Every row belongs to one group in each of 5 separate groupings. Each group adds its own fixed numbers to the row, and there is some noise. The rows also spread widely along 14 directions, which tell nothing about the answers.
In the rows, zero is written as 128.
Some rows, each with its group in each grouping after it:
[107 142 115 161 133 108 107  94 140 142  99  99 145 121 142 126 157 139
 127 130 141 131 111 129 107 122 115 162 118 126 138 142 138 132 115 122
 126 134 134 138 115 137 156  86 115 130  90] => J Q Z727 (3) (0)
[134 118 120 145 155 173 154 148 164 144 157 114 122  99 144 130 146  98
 150 127 136 151 148 140 132 140 138 114 149 136 165 131 142 112 133 148
 114 133 126 138 122 141 126 115 134 147 117] => X C Z735 (0) (1)
[105 110  93 144 163 178 131 129 150 130 108  94 109  94 124 173 155 105
 137 122 133 143 120 106 158 153 164 142 154 134 165 136 156  98 132 107
  63 117  94 121 116 131 123  83  97 110 103] => J S Z130 (0) (0)
[154 124 132 158 126 163 114 113 113 164 117 118 110 147 132 147 133 138
 142 121 184 168 155 121 103 153 125 130 129 139 111 166 112 144  84 145
  96  77 146 143 128 163  74  74 127 126  74] => X S Z130 (4) (2)
[132 134 111 170 158 183 132 141 151 111 142 105  90 138 120 153 108 155
 135 115 135 178 172 149 100 142 156 104 150 119 153 161 121 116  89 145
 118 125 137 159 115 143  82 127 124 123  57] => D C Z197 (5) (2)
[131 129 122 153 129 177 105 120 134 108 124 121 117 157 110 156  75 124
 128  78 126 165 158 107 105 146 150  94 133 111 124 144 133 112 111 141
  99  96  94 135 157 135 119 153 113 129  98] => D Q Z735 (2) (1)
[128 158 157 145  90 106  31  67  84 162  52 140 163 177 180 155 171 132
 112  97 213 114 118  86  72 120  88 139  52 140  52 180  96 225 105 141
 172  78 153 126 187 160 116  84 111 108  99] => X Q Z811 (4) (1)
[116 149 132 128 150  94 118 114 111 164 103 115 151 153 135 157 162 137
 165 119 170 153 161 142  93 140 112 127  70 124  69 163 101 154 128 146
 155  89 121 153 142 199  96 119 135 112  67] => X S Z811 (1) (1)
[113 189  88 175 136 150  99 107 138 135 144 173 137 140 162 181 106 108
 115 111 153 139  93 105 121 164 125 154 131 128  84 152 166 140 134 135
  92  95  80 141 125 125 174 131  97 144  69] => X Q Z197 (5) (2)
[125 126 136 129 161 149 141 168 164  94 127 104 139 121 114 138 156  82
 166 118 147 149 167 131 102 154 131  76 113 113 147 128  96 132 148 151
 175 103 128 161 187 177 100 156 129 143 137] => J S Z727 (1) (1)
[116 166  70 186 143 170  54 113 128 107 128  95 103 129 164 134  83 125
 109 112 128 157 105 140 134 110 106 152 125 169 120 151 172 115 115 146
 139 102  90 167 146 111 166 145  86 186  79] => J S Z811 (3) (0)
[132 116 110 166 152 125 171 101 159 117 122  94 120 143 119 124 134 137
 133 133 132 155 139 140 121 169 152 157 134 105 149 126 141  79 104 104
  84 140 104 126 109 137 132 121 140 118  57] => X Q Z130 (2) (0)
[ 97 152 125 186 144 145 119  91 118 134 129 118 146 137 122 154  92 117
 142  71  95 137 156 152 162 111 116 161 122 154 107 165 136 103 135 107
 117  86  72 141 141 121 186 151 135 130 147] => X C Z130 (1) (2)
[118 106 105 128 213 136 213 151 173  76 163  75 128 130 106 157 153  94
 167 134 107 164 196 146 128 179 167  91 123  93 172 119 123  69 139 104
 118 144  68 138 148 184 110 193 133 103  89] => X Q Z130 (4) (1)
[151  97 145 143 111 147 122 131 147 108  88 125 123 159 102 114 129 118
 114 105 151 143 115 115 111 161 133 115 133 114 118 124 120 124  88 144
 154 108 139 163 178 140 120 122 140 136 145] => J Q Z197 (0) (1)
[ 84 158 112 175 146 117 119 114 160  90 103  70 137 102 143 128 186 139
 130 131 130  98 163 145  67 120 147 136  96 108 214 144 114 127 148 106
 166 170 151 121 124 122 146 110 119 116  70] => X Q Z130 (1) (0)
[ 97 167  89 179 120 135  82 145 135 106  74 131  96 162 109 130  92 165
  95  77 140 160 119 163 122 132 136 156  99 127  92 155 116 138 101 126
 188  69 142 199 183 151 134 125 142 149 112] => J C Z811 (4) (0)
[145  99 125 164 114 133 110 124 129 126 120 134 158 129 126 135 140 139
 153 130 129 154 157 130  85 120 109 126 109 171 136 157 108 106 111 168
 156 103 121 170 155 173 113 129 143 186 114] => D S Z811 (0) (0)
[127  85 143 138  97 126  70 145 131 110  66 113 151 123  84 114 114 119
 111 122 103 124 109  89  93 135 131 127 104 129 126 104 156  88 118 166
 131  89 110 155 169 130 158  93 106 181 163] => D Q Z811 (1) (2)
[137  83 177 170 115 150 160 117 170  77  97  84 135 149  88 100 147 137
 134 116 118 128 180 144  70 135 143  96 142  95 204 138  81 105 102 126
 159 163 166 138 149 118 104 149 145 110 133] => X S Z197 (1) (0)
[110 156 134 160 122  82 113  98 139 123 111 132 183 129 179 142 213  98
 145 151 166  90  98 127  77 120  84 131  87 128 113 159 105 172 142 152
 210 143 136 155 155 147 180 146 125 152 136] => J S Z197 (0) (2)
[151 126 136 180 126 155 143  92 170  53 151 137 178 161 162 113 127  54
 132 130 127  96 149  95  69 168 115  92 123 104 166 127 138 112 156 123
 152 152  73 115 192 105 198 225 106 165 128] => X S Z197 (4) (1)
[196  66 125 191 157 189 153  58 184  70 159  96 135 145 183 157 172  57
 143 156 146 141 138  92 155 157 141 116 168 180 182 131 164  74  97 111
  75 182  67  91 137  99 150 171 121 134  91] => D Q Z197 (1) (1)
[123 119 134 167 117 114 106 126 130 119 136 129 162 119  98 129 103 156
 147 118  77 149 165 143  80 101 102 124 116 150 141 153 121  84 114 168
 150 114 118 173 130 147 145 154 137 176 123] => X Q Z811 (1) (2)
[153  99 146 143 134 122 162 127 174  68  92 125 167 161 132 124 181  74
 147 122 165 133 141 110  97 173 129 108 100 114 134 117  91 128 124 132
 174 118 116 146 210 174 127 150 149 145 141] => J Q Z811 (2) (0)
[130 117 164 163  85 131 115 100 116 146 134 198 195 150 117 169 123 120
 150 101 120 129 156  89  59 124  94  86 127 101 112 177  77 152 122 165
 137 111 134 153 164 143 128 162 114 142 163] => D S Z130 (4) (0)
[ 66 138 111 139 146 126 141 175 143 173 127 113  91 110  53 140  72 179
 135 100  76 176 123 185 142 134 144 141 159  84 119 132 147  84 128 147
  99 107 143 190  73 140 117 116 121 119 116] => X S Z197 (1) (0)
[142  86 143 147  98 128 148 110 132 135  84 135 157 150  76 118 120 151
 129 132 115 129 135  96  72 164 145 145 131 100 131 129 134  73 100 139
  83 104 109 137 117 144 135  95 142 134  97] => X S Z811 (0) (2)
[150 115 117 214 128 170 166 114 182  68 168 120 134 121 133 114 134 114
 137 142 105 128 153 156 102 136 133 134 166 158 216 148 133  60 120 132
 143 160 110 151 120 109 173 181 156 184 113] => X S Z197 (0) (2)
[125  82 139 136 136 124 156 115 157 138 100 137 153 124 112 167 164 118
 143 127 123 146 110 109 144 145 133 144 154 125 132 134 125  92 114 131
  86 126 118 135 112 148 124 100 133 111 133] => J Q Z811 (2) (0)
[154 111 145 137 132 145 153 124 135 135 102 122 146 158  94 136 116 111
 170  94 157 156 180 114 113 171 138 126 115 118  96 139 107 121 103 128
 101  62 100 143 159 180 100  92 148 114  97] => J Q Z197 (1) (2)
[166 116 148 174 103 196 138 131 166  62 129 117 149 136 114  96 100 119
 144 102 129 134 212 102  27 148 144  80 139 104 214 142  92 107 108 148
 138 120 135 126 162 125 117 132 139 159  91] => J Q Z735 (2) (2)
[127 124 145 150 101 184  97 133 134  89  48 124 133 142 111 165 185 124
 119  92 197 107 173  60  44 164 185 100 102 107 178 158  68 168 113 120
 142  81 159 117 198 158  74  50 130 101 102] => D Q Z130 (0) (2)
[150 120 162 140 129 129 163 133 154 151 116 117 129 160 132  84 138  97
 141 129 182 146 121 138 118 163 113 123 128  97  99 106 120 151 101 164
 143 111 150 155 152 152 121  96 146 140 129] => D Q Z811 (5) (2)
[121  98 145 143 126 125 121 120 128 162 115 115 143 123 114 138 142 131
 145 110 124 149 133 130 131 118 112 128 125 133 119 141 117 128 108 151
 129 114 133 156 144 148 116 107 129 140 157] => D Q Z130 (0) (0)
[137 103 155 124 126 137 135 147 155 137 128 107 125 122 119 102 133 114
 123 137 138 145 118 120  90 158 122  91 144  71 145 101 140 127 117 173
 126 144 162 140 130 122 114 120 108 140 129] => X Q Z130 (2) (1)
[126 119 110 181 114 140  83  70 106 163  90 132 125 152 127 154 103 129
 113  87 138 149 104 116 184 138 122 206 123 185  81 152 164 106  95  94
  61  62  76 128 136 131 165  81 128 137 118] => X Q Z130 (4) (0)

New rows. What belongs after each?
[159  84 145 154 130 201 150 146 166  62 122 148 126 159  94 171 134 113
 133  96 141 158 190  93  88 176 171  72 154 115 176 153  83 111  97 130
 121 105 129 144 182 156  65 157 141 113 121] => X Q Z197 (4) (1)
[102 129 164 113 110  86 106 105  95 180  68 133 171 148 113 160 159 160
 147 111 150 125 127 105  68 116  99 115  93  87  58 173  83 175 107 159
 153  97 148 160 137 173 102 104 120  88 123] => J S Z811 (0) (2)
[116 154 100 157 149 175 168 140 164 119 146 121 115 132 119 137 118 122
 141 116 138 150 153 125  86 172 155 104 164  61 171 137 124 122 129 125
  98 136 126 139 114 126 120 129 103 109  64] => J S Z130 (3) (0)
[110 131 117 133 125 168 111 168 155 149  86 121  87 101 112 157 157 169
 116 130 163 150 119 112  77 153 169 127 163  86 172 143 123 133 101 161
  93 111 201 149  74 140  62  16 113  99  57] => J Q Z811 (2) (2)
[127 111 131 152 120 131  79  87 117 138  85  87 153 121 137 130 128 122
 138 135 131 113 126  96  93 128 117 146 111 132 123 141 165 110 117 132
  86 108  97 110 109 118 158  81  87 131  80] => J S Z197 (1) (2)
[119 128 126 173 113 128  74  81 127 119 102 126 154 125 155 164 179 140
 112 131 139 114 115 101  80 107 118 145 118 157 156 171 137 130 105 131
 134 145 129 120 115 123 152 109 107 135  92] => X Q Z197 (3) (1)
[ 95 111 135 123 150  88 138 127 136 147  68  77 133 130 105 131 171 131
 145 128 143 127 125 136 127 146 135 156 103 105 111 127 129 123 113 114
 127 104 126 143 119 175 130  70 128  88 117] => J Q Z197 (4) (2)
[129 125 136 131 140 140 124 122 130 139 145 126 172 112 138 135 133  90
 156 124 137 132 157  96  91 150 116 115 108 121 138 126 146 127 144 144
 103 107  88 110 143 153 141 112 102 149  96] => X Q Z130 (5) (1)
[130 109 110 190 118 139 111  75 126 133  84 117 137 149 130 144 142 142
 128 101 140 135 139 128 134 130 142 182 112 177 125 166 134 107  95  98
 110  98 100 130 136 146 147  85 148 136  93] => D C Z197 (0) (0)
[131 105 150 134 129 118 122 128 125 117  92 120 167 146  97 152 148 110
 164 109 143 141 178 107  90 145 134 108  85 132 103 147  96 129 121 142
 144  79 106 147 178 193 110 114 141 132 129] => D Q Z197 (1) (2)
[ 99 102 125 157 149 130  62 108 123 120 122  70  91 112 142 185 152 174
 102 143  93 160  98 134 120  71 113 101 149 135 146 175 133 116  73 167
 148 186 161 171 105  96 111 160  84 113 134] => D Q Z130 (4) (2)
[131 127 129 135 146 151  81 108 117 128  96 101 134 140 153 164 125 107
 141  95 160 153 136 108 135 127 111 132 104 157  83 158 127 145 112 144
 125  69  96 138 166 158 117 108 109 128 114] => J Q Z811 (2) (2)
[ 77 157 134 142 130 113 117 122 126 138  98 147 155 135 100 169 150 138
 131  89 131 125 134 122  95 130 131 133 106 105 122 157 101 143 139 122
 142  93 133 149 144 167 135 113 129 109 130] => X Q Z727 (3) (1)
[122 154 103 147 164 170  92 112 135 137 129  94  98 148 170 151 108 118
 133 101 162 164 139 134 143 137 122 122 132 132 106 152 145 153 108 132
 120 102 111 144 145 137 110 130 100 105  73] => J Q Z811 (4) (1)
[112 151  66 184 145 131  52  97 132  93  76  56  96 135 178 138 153 130
  95 139 162 138  83 131 125 125 134 166  89 165 126 146 166 122 106 109
 147 128 102 139 150 121 161 114  88 145  57] => J S Z735 (4) (0)
[121 103 130 161 128 171  93  94 128 145 106  55  91 125 113 113  83 197
 117 103  98 157 163 145 100 107 142 139 154 120 176 155 154 102  75 125
  87 151 145 130  82  92  99 101 105 103  58] => X Q Z197 (0) (0)
[128 110 111 130 163 116 126 143 149 113  84  83  94 138 137 150 200 103
 115 145 186 150  96 127 148 177 151 135 106 125 117 116 139 129 108 124
 140 118 133 149 160 169 107  97 126 115 107] => X Q Z130 (4) (1)
[131 131 129 169 129 180 159 142 180 115 123 181 103 137 125 197 176 115
 119 114 174 153 102 118 136 170 162 125 185 123 151 161  97 134 108 139
 105 118 170 157 117 137  93  99 154 106 129] => X Q Z197 (2) (2)
[147  78 155 157  86 139  74  91 124 135  99 161 160 151 119 158 123 121
 112 106 121 141  93  83 121 120 103 119 138 150  92 152 129 130  85 165
 122 122 117 156 170 117 143 142 110 159 183] => D Q Z197 (0) (0)
[148 116 136 167 137 122 125  97 131 118 116  97 138 150 154 153 177 137
 154 145 171 150 150 135  81 132 117 117 107 142 122 173  97 134  95 153
 156 128 138 148 129 172  99 134 136 133  73] => D S Z197 (2) (2)
[125 125 135 190 144 135 180  94 165  90 145 107 144 141 137 141 163 136
 152 139 119 122 181 158  81 130 127 128 141 123 197 173  96  96 115 111
 144 165 132 136 105 132 137 174 149 104  91] => X S Z197 (4) (2)
[151 120 116 161 110 166 104 129 130 147 119 125 127 129 119  99  90 108
 127 120 146 139 139 108 100 174 133 145 125 130 136 116 170 103 125 141
  81  66 102 129 136 140 145  78 110 175  89] => X S Z130 (4) (1)
[137 114 140 154 116 128  66  78 113 168 129 130 144 148 153 159  96 124
 128 105 123 166  93 118 157 105  73 136 137 151  49 158 153 140  84 162
 111 122 107 162 131 108 147 152  92 140 137] => J Q Z197 (1) (0)
[124  94 150 176 110 158  99  94 149  87 102 109 138 134  97 141 104 137
 101 127  81 123 116  96  84 128 135 113 160 106 167 141 149  74 110 133
  94 159 118 132 123  71 162 163  98 129 131] => X S Z727 (1) (2)
[ 74 105  92 113 140 111 100 124  96 130  20 132 145 141  62 236 173 169
 128  94 137 142 128  76 117 162 195 166  76 137  81 174 112  98 122  87
  73  45  70 135 147 213  83  61 124  73  71] => X S Z811 (0) (0)
[121 124 133 145 134 166 108 131 132 148 143  78 129 111 125  97  81 139
 159 106 108 152 177 152  91 108 103 104 139 117 157 149 131 129 118 159
 138 122 134 153 125 126 113 132  97 144 108] => J S Z197 (0) (0)
[147  80 125 132 113 100  96 130 111 113  71 141 140 166  77 159 124 150
 110 118 119 174  88 101 125 150 125 141  96 153  44 137 132  82  70 161
 136  78  88 194 186 174 126 144 146 168 140] => X Q Z811 (0) (2)
[112 126 117 171 113 114  74  87 128 115  85 126 156 133 158 159 174 144
 108 124 129 119  99 114 102 107 111 152  93 159 114 168 126 134 113 133
 164 139 123 149 155 125 156 133 117 152 114] => X C Z811 (0) (0)
[ 84 103 127 100 163 101 140 165 147 138  64  67  99 119  84 128 174 132
 113 131 135 146  89 138 148 152 158 146 114  98 127  95 151 100 120 126
 126 113 136 155 123 166 121  68 125 102 135] => X Q Z811 (3) (1)
[ 85 136 115 171 127 112 105  88 133 102  93 108 138 159  98 137  92 155
 105  86  86 133 122 135 115 122 136 146 113 106 112 142 135 100 117 108
 139 131  90 157 160 118 180 181 121 123 125] => D Q Z727 (0) (0)
[112  78 143 144 135 146  70 130 116 107  77  76 109 120 100 176 165 171
 121 117 120 150 152 130  98  92 137 106 119 157 164 183 101 118  88 142
 155 119 161 155 134 152  62 117 114 108 127] => X S Z197 (4) (1)
[117 164 118 150 126 112  88 155 141 105 122 102 149 116 153  84 135  99
 131 121 145 114 123 138  78 127  90 113  74 123 117 120 128 155 138 173
 230 105 129 181 205 145 177 142 116 205 146] => J Q Z130 (0) (2)
[ 87 148 136 171 125 126  88  97 105 153  92 104 135 121 123 143 130 138
 125  98 133 117 122 134 124 105 112 171 112 143 125 162 132 133 127 123
 124  87 117 131 119 127 159  84 118 125 130] => X S Z130 (5) (2)
[109  83 177 124  99 110 107 102 102 153  45 112 155 152  74 133 130 159
 117 102 119 127 125  89  75 126 144 119 107  75 104 137 121 126  95 135
 104 121 134 115 130 136 119  77 112  85 126] => D C Z735 (5) (1)
[ 89 152 119 183 127 141 122 108 136 110  99  98 137 131 123 120 126 137
 128  88 116 107 156 143 100 109 143 146 105 128 158 156 120 118 134 106
 156 118 112 134 144 125 180 120 143 132 127] => D C Z735 (0) (2)
[107 117 122 141 149 139  91 110 148  83  84  69 123 120 147 139 182 110
 108 144 141 109  95 104  92 134 137 103 116 104 155 130 143 134 130 127
 157 162 123 129 159 114 143 145  84 115 115] => J S Z727 (0) (1)
[139 117 102 177 109 157  54 123 121 119 108 132 119 124 146 150 130 120
 105 130 151 152  95 104 116 139 116 144 120 171 119 147 152 124 106 155
 122  96 119 157 161 127 132 112  94 185 115] => X S Z130 (4) (0)
[145  72 150 145 122 170  88 113 123 113 111 112 141 134 106 157 110 135
 144  84 103 168 156 116 139  99 108 110 139 179 123 172 106 115  79 154
 135 103 114 166 170 140  95 147 123 147 169] => J Q Z197 (0) (0)
[134 103 135 158 148 157 127 110 147 101 128  99 140 121 147 143 147  93
 132 118 121 131 139 114 128 135 126 118 127 137 154 138 141 104 130 127
 115 132  98 115 152 118 149 143 113 142 134] => X C Z130 (2) (1)
[104 116 153 138 134 179 116 122 136 141 105  95 133 112 117 143 119 106
 139  75 131 127 169 110 127 130 142 125 138 112 171 144 119 138 140 115
  88  92 127 101 142 121 114  80 106 102 145] => X Q Z130 (2) (0)
[117 136 156 153 116 136 141 116 128 110 127 177 193 153 109 174 145 143
 153  85 111 134 196 113  47 116 116  86 110 108 139 190  58 139 124 145
 171 113 131 153 165 170 111 173 143 122 133] => X C Z811 (3) (1)
[120  82 149 144 170 158 164 132 148 140 147  85 119 120 108 137 112  79
 170  97 103 178 142 165 207 113 116 124 155 158 129 132 129  87 129 139
 109 108  91 152 145 147 135 156 139 140 204] => D S Z735 (2) (0)
[123 107 132 124 145 103 120 129 134 110  78 100 146 155 119 134 147 110
 135 123 139 137 126 114 117 152 124 129  92 115  91 122 129 120 111 130
 147  98 100 159 175 171 134 124 120 122 132] => J Q Z811 (4) (2)
[126 159 115 151 138 186  76 145 131 127 119  89 104 118 154 121 109 124
 132  91 165 148 162 135 105 128 129 123 111 156 142 150 130 153 120 155
 154  75 133 154 168 141 106  93 115 161  95] => X Q Z811 (0) (2)
[104 124 131 140 125 126  92 126 119 144  84 106 124 137 113 117 112 111
 117  94 135 124 119 114 130 143 130 140 101 113 109 113 151 135 132 127
 126  78 111 139 166 143 159  93 110 137 151] => D Q Z130 (4) (1)
[132  49 155 132 120 143  95 125 145 128  69 127 114 124 114 176 185 114
  87 143 128 138  49  82 157 143 140 122 160 132 121 130 154 107  87 144
  98 148 151 141 132 108 122  96 101 112 191] => X C Z197 (4) (1)
[128  64 144 156 135 117 127 116 164  57  81  78 131 129 112 132 198 139
  99 155 104 126 105 115  94 117 142 114 135 130 202 130 126  69  91 135
 158 192 142 143 135 116 135 145 128 130 142] => X Q Z811 (3) (1)
[110 130 170 147 124 126  98 103 112 181  96  85 125 140 122 101 126 139
 143  78 151 140 161 167 135 104  98 151 108 141 119 153 106 166 108 126
 147  81 164 143 141 152 111  76 146 105 151] => X Q Z727 (4) (1)
[126 110 117 163 128 142  76 126 128 118  93  68 107 122 123 127 129 164
 131 114 139 161 162 148  98 111 134 137 106 160 157 154 124 120  94 146
 147 106 149 149 127 157  89  86 125 151  72] => D Q Z197 (2) (0)
[142 131 103 159 159 182 189 157 168 112 164 120  72 155  95 141  98 149
 136 110 134 196 153 167 125 174 154  84 182  78 141 141 106 102  87 149
 133 131 143 194 131 146  74 185 152 116  82] => J S Z130 (0) (1)
[102 167  91 174 138 137  92 144 154 117 129  94 128  86 147 110 136 126
 135 147 130 113 141 149  69 137 132 144 104 132 189 125 169 106 165 144
 146 122 128 133 101 134 167  99 104 179  51] => X S Z197 (1) (1)
[173   6 198 117  92 106 123  98 122 149  87 120 197 135  96 112 154  93
 151 133 109 136 122  82 128 128  94 119 124 152  99 112 134  95  87 164
 104 124 102 133 165 150 136 108 126 162 212] => D Q Z197 (0) (0)
[153 125 111 182 120 158 129  98 138 127 104 131 128 167 124 123 100 125
 132  92 153 155 156 121 124 168 134 153 123 130 108 147 127 119  93 106
 100  83 101 140 160 146 135 108 141 136  86] => J C Z130 (4) (0)
[115 123 134 147 134 162  98 145 124 130  99 129 132 117 114 175 157 124
 135  97 142 146 142 118 123 121 133 126 121 159 127 172 109 136 114 146
 139  80 137 156 151 162 107  88 124 139 150] => X C Z197 (3) (2)
[127 140 122 180 123 152 104 102 124 132 145 120 161 124 146 121  98 106
 157  99 123 130 183 129  98 124  99 138 105 154 146 156 130 125 141 127
 130  85  92 130 158 140 158 136 113 174 114] => X S Z130 (4) (0)
[143 109 133 149 126 139  80 115 131 114  95 109  98 163 145 156 144 149
 100 133 163 173  85 116 109 131 120 105 130 124  85 150 119 142  67 177
 152 135 161 174 153 131  90 139 116 128 108] => D Q Z811 (2) (2)
[121 158  92 161 166 186 103 147 161 142 131 102  79 118 175 144 125  62
 120 119 178 148  80 135 194 166 140 139 143 144  95 113 189 144 139 143
 108  96 107 150 144 114 159  95  95 153 124] => D C Z197 (1) (2)
[149 104 130 146 151 140 114 122 140 119 131  90 124 128 148 119 143  92
 127 137 148 157 105 130 152 143 106 129 122 154 121 111 161 115 107 151
 131 122 101 142 156 136 141 130 116 166 128] => X Q Z130 (5) (1)
[151 100 145 159 112 116  54  97 104 113 102  92 166 134 135 130 119 115
 145 112 117 148 138 117 119  80  75 126  84 194  89 157 134 111  94 164
 164  96  90 157 184 140 159 146 121 187 157] => J Q Z735 (1) (2)
[144 112 159 146 118 151 125 124 154 146 173 177 179 110 156 154 148  81
 156 130 127 125 139  98  94 132  90  97 153 130 152 145 124 143 137 174
 123 134 137 135 133 129 140 142 106 158 165] => X Q Z197 (4) (1)
[108 110 134 136 133 137 101 132 123 135 121 110 132 125  90 146  97 142
 125  99  88 164 129 119 118 119 119 111 137 111 121 138 135 106 103 150
 116 121 116 162 140 124 127 145  97 140 149] => X Q Z130 (3) (0)
[117 102 134 136 149 165 124 131 139 106  91  94 114 146 104 165 143 134
 128  89 143 164 156 121 131 131 150 116 134 131 147 156  96 124  95 123
 127 107 133 150 160 150  74 114 129  98 130] => X Q Z811 (3) (0)
[130 113 140 124 123  98 171 122 161 154 106 149 156 148 123 137 168 119
 139 148 160 136 107 102  86 185 130 121 139  48 107 121 117 143 110 137
 106 148 149 146 115 153 119 103 117  94 102] => J Q Z197 (4) (0)
[122  79 137 152 129 170 104 111 125 160 107 152 114 129  90 210 119 157
 113  99  95 177 110 114 176 115 143 140 177 161 106 165 143  80  83 139
  55 109 122 150  98 121 101 107 124 104 143] => X C Z811 (1) (1)
[115 126 140 155 147 152 107  94 138 116 109  81 143 131 165 148 161  98
 144 103 161 122 158 112 110 124 127 113 105 126 151 150 109 163 135 119
 137 124 123 106 164 133 121 117 104 111 116] => D Q Z130 (2) (0)
[168  83 140 171 127 187 119 131 161 115 147 100  97 128 140 108 103 101
 127 137 126 162 110 140 150 134 102 110 186 149 152 129 153  98  84 168
 124 134 139 168 131  96 134 147 114 167 160] => J S Z197 (4) (2)
[103 146 117 136 155 151 136 164 152 139 123  85 113 114 115  93  98 103
 148 105 141 149 136 160 131 151 128 135 129 102 135 111 149 132 144 144
 132  93 118 151 134 150 132  92 106 147 110] => J S Z197 (5) (0)
[ 72 124 169 121 121  92 156 103 137 119  73 124 189 143  66 136 142 153
 144  86  87  93 173 109  45 131 145 107 106  39 150 144  84 127 143 105
 142 132 127 124 142 151 144 140 135  63 135] => J Q Z727 (0) (1)
[138 118 134 152 112 143 115 120 147 134 107 136 139 141 117 119 120 117
 123 115 146 145 129 108 100 162 129 139 125 112 124 125 133 128 115 135
 105  98 132 142 155 141 127 102 122 145 116] => X Q Z727 (4) (0)
[126  83 136 158 120 135 132  86 155 128  85 156 152 127 140 200 217 120
 121 139 152 122 103  80 130 143 150 161 147 150 160 160 115 111 105 105
  74 140 134 112 111 137 119  73 128  89 120] => X Q Z811 (4) (0)
